The first 10 rows are patterns. Each new row is the sum of 3 different patterns, raised or lowered, with some noise. Before adding, each is slid sideways (what falls off one end comes back at the other) and multiplied by a number that may be negative. Names go in the order of the patterns.
Known rows, each followed by the names of its patterns:
[1,-12,-7,4,7,-4,6,-3,-5,0,4,-11,-6,0,-4,2,6,1,17,0,1,4,2,-5,-4,-10,-1,-5,3,3,-5,8,-6,17,-6,3,4,2,0] | redi
[-1,-15,2,7,2,-1,4,0,2,3,14,-1,-4,12,1,-4,12,12,6,1,-8,-1,11,-4,-9,-4,0,1,-4,5,-9,6,2,-8,-1,6,-2,1,-2] | nuso
[-8,-8,-6,0,0,-1,1,2,10,1,1,-11,0,2,-3,-5,4,0,-3,5,-11,-2,-4,0,-1,1,-2,-6,1,4,0,6,-5,5,-16,3,-4,-1,0] | zon
[17,7,0,0,0,-4,-3,3,-3,-3,6,5,-6,5,-8,-10,-7,10,-1,-17,-3,-8,1,6,3,4,-2,1,17,5,1,1,-10,1,-3,5,7,3,0] | Sele
[-1,-1,-6,-2,-12,2,-2,-10,-2,11,0,4,4,0,3,17,-1,-3,13,-1,-4,1,-7,4,1,5,6,0,-2,-3,4,-8,-2,-2,9,1,1,-10,8] | Kesi
[1,-6,9,-4,-2,2,3,-2,-2,4,0,-6,0,8,1,8,-2,14,0,8,0,7,0,17,3,-2,-1,5,-16,-1,-14,1,8,-4,-6,11,8,-17,6] | bege
[-1,-2,4,-10,-5,1,-1,4,1,6,-17,7,-3,5,4,17,1,-1,1,13,4,-4,0,5,5,-1,0,3,-3,-2,3,5,-4,1,-17,-2,-1,-11,-1] | Fiz
[-2,7,13,7,9,1,9,-2,-2,-7,1,-12,-10,17,1,-3,10,3,-8,-3,4,12,-1,-1,-1,1,-5,13,-14,-5,-3,-2,1,-1,-9,-1,2,-3,-10] | zater
[3,-4,-2,0,-8,-4,2,3,-1,-1,5,1,-10,1,-9,-9,-1,17,-2,-3,-8,0,1,3,3,-1,1,2,5,5,-9,2,-5,4,-2,1,-2,1,9] | zur
[15,5,8,-5,0,9,-12,4,-3,0,-1,8,-5,-4,-4,3,5,3,-1,-3,-5,-3,4,0,5,-4,5,3,16,2,9,-7,2,-2,0,-1,-3,-7,-10] | Virak

New rows. What belongs after each?
[8,3,20,-6,13,-2,26,24,-2,-2,27,11,-4,16,12,-6,12,7,2,13,21,13,5,27,15,11,26,15,10,34,8,17,14,18,16,12,7,24,8] | Kesi bege zater
[14,4,3,9,-12,23,-1,-5,-5,-2,-11,22,-7,1,0,6,6,4,6,-4,1,2,-1,15,1,33,6,20,5,26,-3,5,1,13,-23,-10,2,6,11] | bege zater Virak
[9,11,6,-1,3,9,5,4,1,5,-5,20,1,0,0,11,-16,-6,1,3,-6,17,5,20,-4,4,-2,10,1,3,17,-2,-10,9,2,12,7,-5,5] | bege zater zur
[1,6,-3,2,2,2,-6,20,0,10,-5,11,-9,-6,-10,-5,-8,-9,9,12,1,-14,3,-2,-3,12,-11,-5,3,2,4,-3,5,10,-1,-2,10,1,4] | redi bege zur
[8,28,10,-2,2,12,-1,19,10,9,5,10,16,1,-1,20,-2,-8,4,15,13,4,7,9,18,9,9,-5,12,7,19,-2,-2,19,6,3,5,9,9] | nuso Fiz zur
[11,0,2,-9,10,-5,12,-13,-6,-12,3,-12,4,5,2,-11,7,21,-11,1,-12,14,-11,-5,15,1,4,-8,1,-12,23,9,8,9,1,11,7,4,7] | zon Fiz Virak
[-23,-16,-17,-13,-7,-7,-21,-20,-6,-14,-12,-28,-8,-14,-6,-2,-6,-17,-4,-6,-16,-19,-15,-24,-31,-19,-2,-11,-25,-15,-2,-15,-27,-10,-10,-21,-19,-11,-8] | nuso Sele bege
[7,-2,-19,-3,-3,18,0,5,-6,6,-3,4,0,-3,-10,18,-6,3,-11,14,-18,1,-15,-10,5,4,-2,6,11,-11,-1,-7,-14,4,-12,3,8,-3,6] | zon bege zur
[2,-4,17,-2,-4,5,4,2,23,8,5,8,-11,-3,12,-5,-3,-1,3,2,-13,3,-18,9,-3,7,-6,0,-18,0,0,0,-19,-2,9,2,-1,3,-7] | nuso Fiz zur
[1,-2,-3,-1,-5,6,6,-4,-7,-10,-10,-2,20,4,-11,7,-3,7,13,-9,8,-1,4,16,-3,9,-5,7,-4,0,-4,8,-6,3,14,2,-10,-2,5] | Sele Fiz Virak
[4,3,14,14,12,5,-5,-5,14,1,13,4,11,-3,34,17,14,-4,10,0,3,8,9,-4,-4,32,6,13,2,6,13,0,2,-12,11,-6,7,1,2] | nuso Sele Virak
[-7,-8,-23,-16,-7,-6,-20,0,-28,-29,2,-5,-33,-11,-12,-17,-13,-1,-9,9,-14,-14,-14,-18,-15,-29,-29,-26,-21,1,-11,-23,-2,-16,3,-13,-12,-5,13] | redi Kesi zater
[-23,4,-2,-14,-6,-9,-18,1,-10,-12,-10,14,-4,-3,-19,-16,-4,-2,-20,-17,7,-2,-10,6,0,-19,-7,-2,-25,-9,0,-6,-11,-13,-6,-13,-5,-10,1] | zon bege zater
[-10,2,-13,8,9,6,-7,3,5,-9,3,5,1,-1,15,4,-11,12,32,11,2,-15,-3,4,-6,-5,-6,-15,6,-1,3,0,3,-1,-12,-19,3,-3,-14] | redi nuso Sele
[16,16,6,6,4,4,-3,7,0,0,25,2,1,8,12,13,0,22,-17,9,2,21,16,24,0,14,22,29,13,4,9,9,24,5,12,15,11,5,28] | nuso Fiz Virak
[10,-3,14,-1,-1,6,-8,-3,-13,12,-8,-14,4,-12,-1,0,-9,-7,-5,18,-11,0,-10,-5,-22,-7,-14,1,-27,-8,-5,-12,-15,-10,-19,-8,-3,-1,-11] | zon bege Fiz
[9,33,22,-9,4,8,0,14,1,20,15,28,16,23,11,0,10,20,8,10,23,10,20,1,18,10,14,19,29,6,20,17,18,3,10,-5,18,22,8] | bege zater zur
[-3,2,1,7,-19,-11,-22,-4,-1,-10,-25,5,18,6,0,4,6,2,2,-8,16,2,-7,-9,-7,-4,10,-8,13,-7,-14,-6,1,-21,-5,-5,1,-24,-1] | nuso Kesi zater
[-5,9,0,-24,3,7,10,-8,-6,-9,3,-1,-8,-20,-10,-3,-16,-1,-6,2,10,-12,-1,6,-12,-7,-16,-19,-19,6,2,-3,-15,5,-8,12,-4,10,-1] | redi nuso zur
[-8,4,-5,8,-9,-6,6,24,8,11,-7,14,-11,1,-3,2,-18,0,14,-4,1,29,4,-2,12,7,12,25,9,4,14,-9,9,1,-11,-3,-1,7,7] | nuso Kesi zater
[-17,-13,-10,-1,-25,11,-9,12,-6,6,-17,2,-2,-6,-15,-8,-8,-10,-20,1,-4,-25,-5,-5,-19,-24,-32,-26,-3,-25,-13,-6,2,0,-15,-12,2,-3,-10] | nuso Fiz Virak
[2,-15,-1,-12,-13,-3,-18,-15,8,-6,-15,7,-16,-5,-5,5,-29,-2,-7,-7,3,21,-1,16,-6,14,-8,-1,-10,-3,-7,-11,-14,-3,-3,-9,6,-3,11] | redi zon Fiz
[-11,-11,-3,-8,-3,-1,1,-19,3,1,-4,-6,-6,-16,-8,-28,-1,-11,-2,-15,6,-25,6,-5,-1,-11,-4,-5,-8,0,-24,3,-3,-12,-3,8,-8,-4,6] | redi zon bege
[15,10,14,4,-6,9,-6,6,13,10,19,12,9,22,14,11,16,7,-1,2,16,-31,10,0,4,18,7,1,31,35,-13,4,23,-5,15,8,0,9,20] | redi Kesi bege
[-2,2,13,4,1,21,18,-15,6,3,-10,8,1,-1,4,-5,-5,-15,4,13,2,-15,-2,11,3,-2,12,2,5,7,15,3,16,-3,-1,0,9,-8,1] | redi bege Fiz
[6,32,4,-5,11,-4,12,-1,1,7,12,2,12,7,12,0,14,-5,7,-15,-8,-21,2,4,17,-7,-4,13,11,-9,-6,13,-5,18,17,16,-7,2,20] | zon Sele Fiz
[16,-7,11,12,9,7,4,15,12,1,3,1,16,15,35,12,8,6,27,9,3,26,8,14,13,8,22,5,15,12,16,4,17,14,7,18,13,15,12] | zon Kesi zur
[1,3,3,8,5,-9,0,7,-5,-2,5,-2,-6,-10,-7,8,-6,20,3,9,-18,6,0,6,9,25,-1,-2,-5,9,-6,-1,2,15,4,0,7,12,-11] | zon Fiz zur
[-8,7,10,16,9,2,5,4,3,11,4,-12,-4,9,14,15,-1,21,7,18,11,5,-6,9,-4,6,18,5,-5,9,-4,22,3,5,12,7,20,22,25] | Sele bege Virak
[14,-14,-2,-10,-2,-3,0,25,-5,9,-3,0,-11,8,-6,6,-1,-6,-6,13,5,21,0,-4,-3,1,0,-14,-10,-6,-5,-1,15,-4,13,9,17,-3,21] | redi Kesi Virak
[18,13,11,13,9,27,12,20,-4,23,-4,17,9,5,-5,12,2,18,10,32,1,22,10,14,26,31,12,18,26,10,10,8,-10,13,-4,25,15,5,10] | redi zon Kesi
[-14,2,-16,-3,13,-1,-17,24,3,-20,-3,12,0,-16,-3,-10,5,9,8,0,-1,0,15,9,12,3,-2,-3,10,9,16,7,4,21,25,15,1,6,-2] | Sele bege Virak
[17,11,13,9,16,18,20,22,5,11,11,7,12,7,-1,2,12,10,-3,13,17,17,3,7,7,32,10,-10,7,15,5,8,28,18,4,29,21,6,16] | nuso Sele zater
[9,13,11,-6,-9,3,0,-6,-7,2,-5,13,7,5,1,2,6,-3,-19,5,-4,-1,4,12,-2,9,14,11,5,-8,1,-14,-4,-10,18,-17,-7,-7,1] | redi Sele zur
[3,8,16,-4,15,11,-15,9,18,-10,-5,4,3,-10,4,-3,3,-11,-2,-6,-19,14,7,-15,-9,-1,1,11,-1,-7,7,13,7,-4,-14,-7,-7,5,2] | nuso Fiz zater
[-27,-10,-1,0,-6,14,-14,23,-4,-12,3,5,-17,-3,-5,-15,-5,-1,-14,-8,-16,-10,-25,-9,-9,-8,1,8,0,-19,8,-29,2,-12,3,-14,0,-8,4] | bege Fiz zater
[4,9,6,4,14,-20,-16,-6,6,-1,-8,8,-6,-8,5,6,6,-6,5,14,14,13,12,-5,-13,2,16,14,3,2,21,5,-3,-9,-6,-14,-7,5,-1] | Sele zater zur
[6,-13,2,-7,-4,-14,-5,-4,3,-13,-22,15,-4,-5,1,6,-5,-9,-4,7,-7,1,-10,-10,-17,6,-13,-17,5,4,-9,-1,-5,-7,0,9,-13,-20,14] | nuso Kesi zater
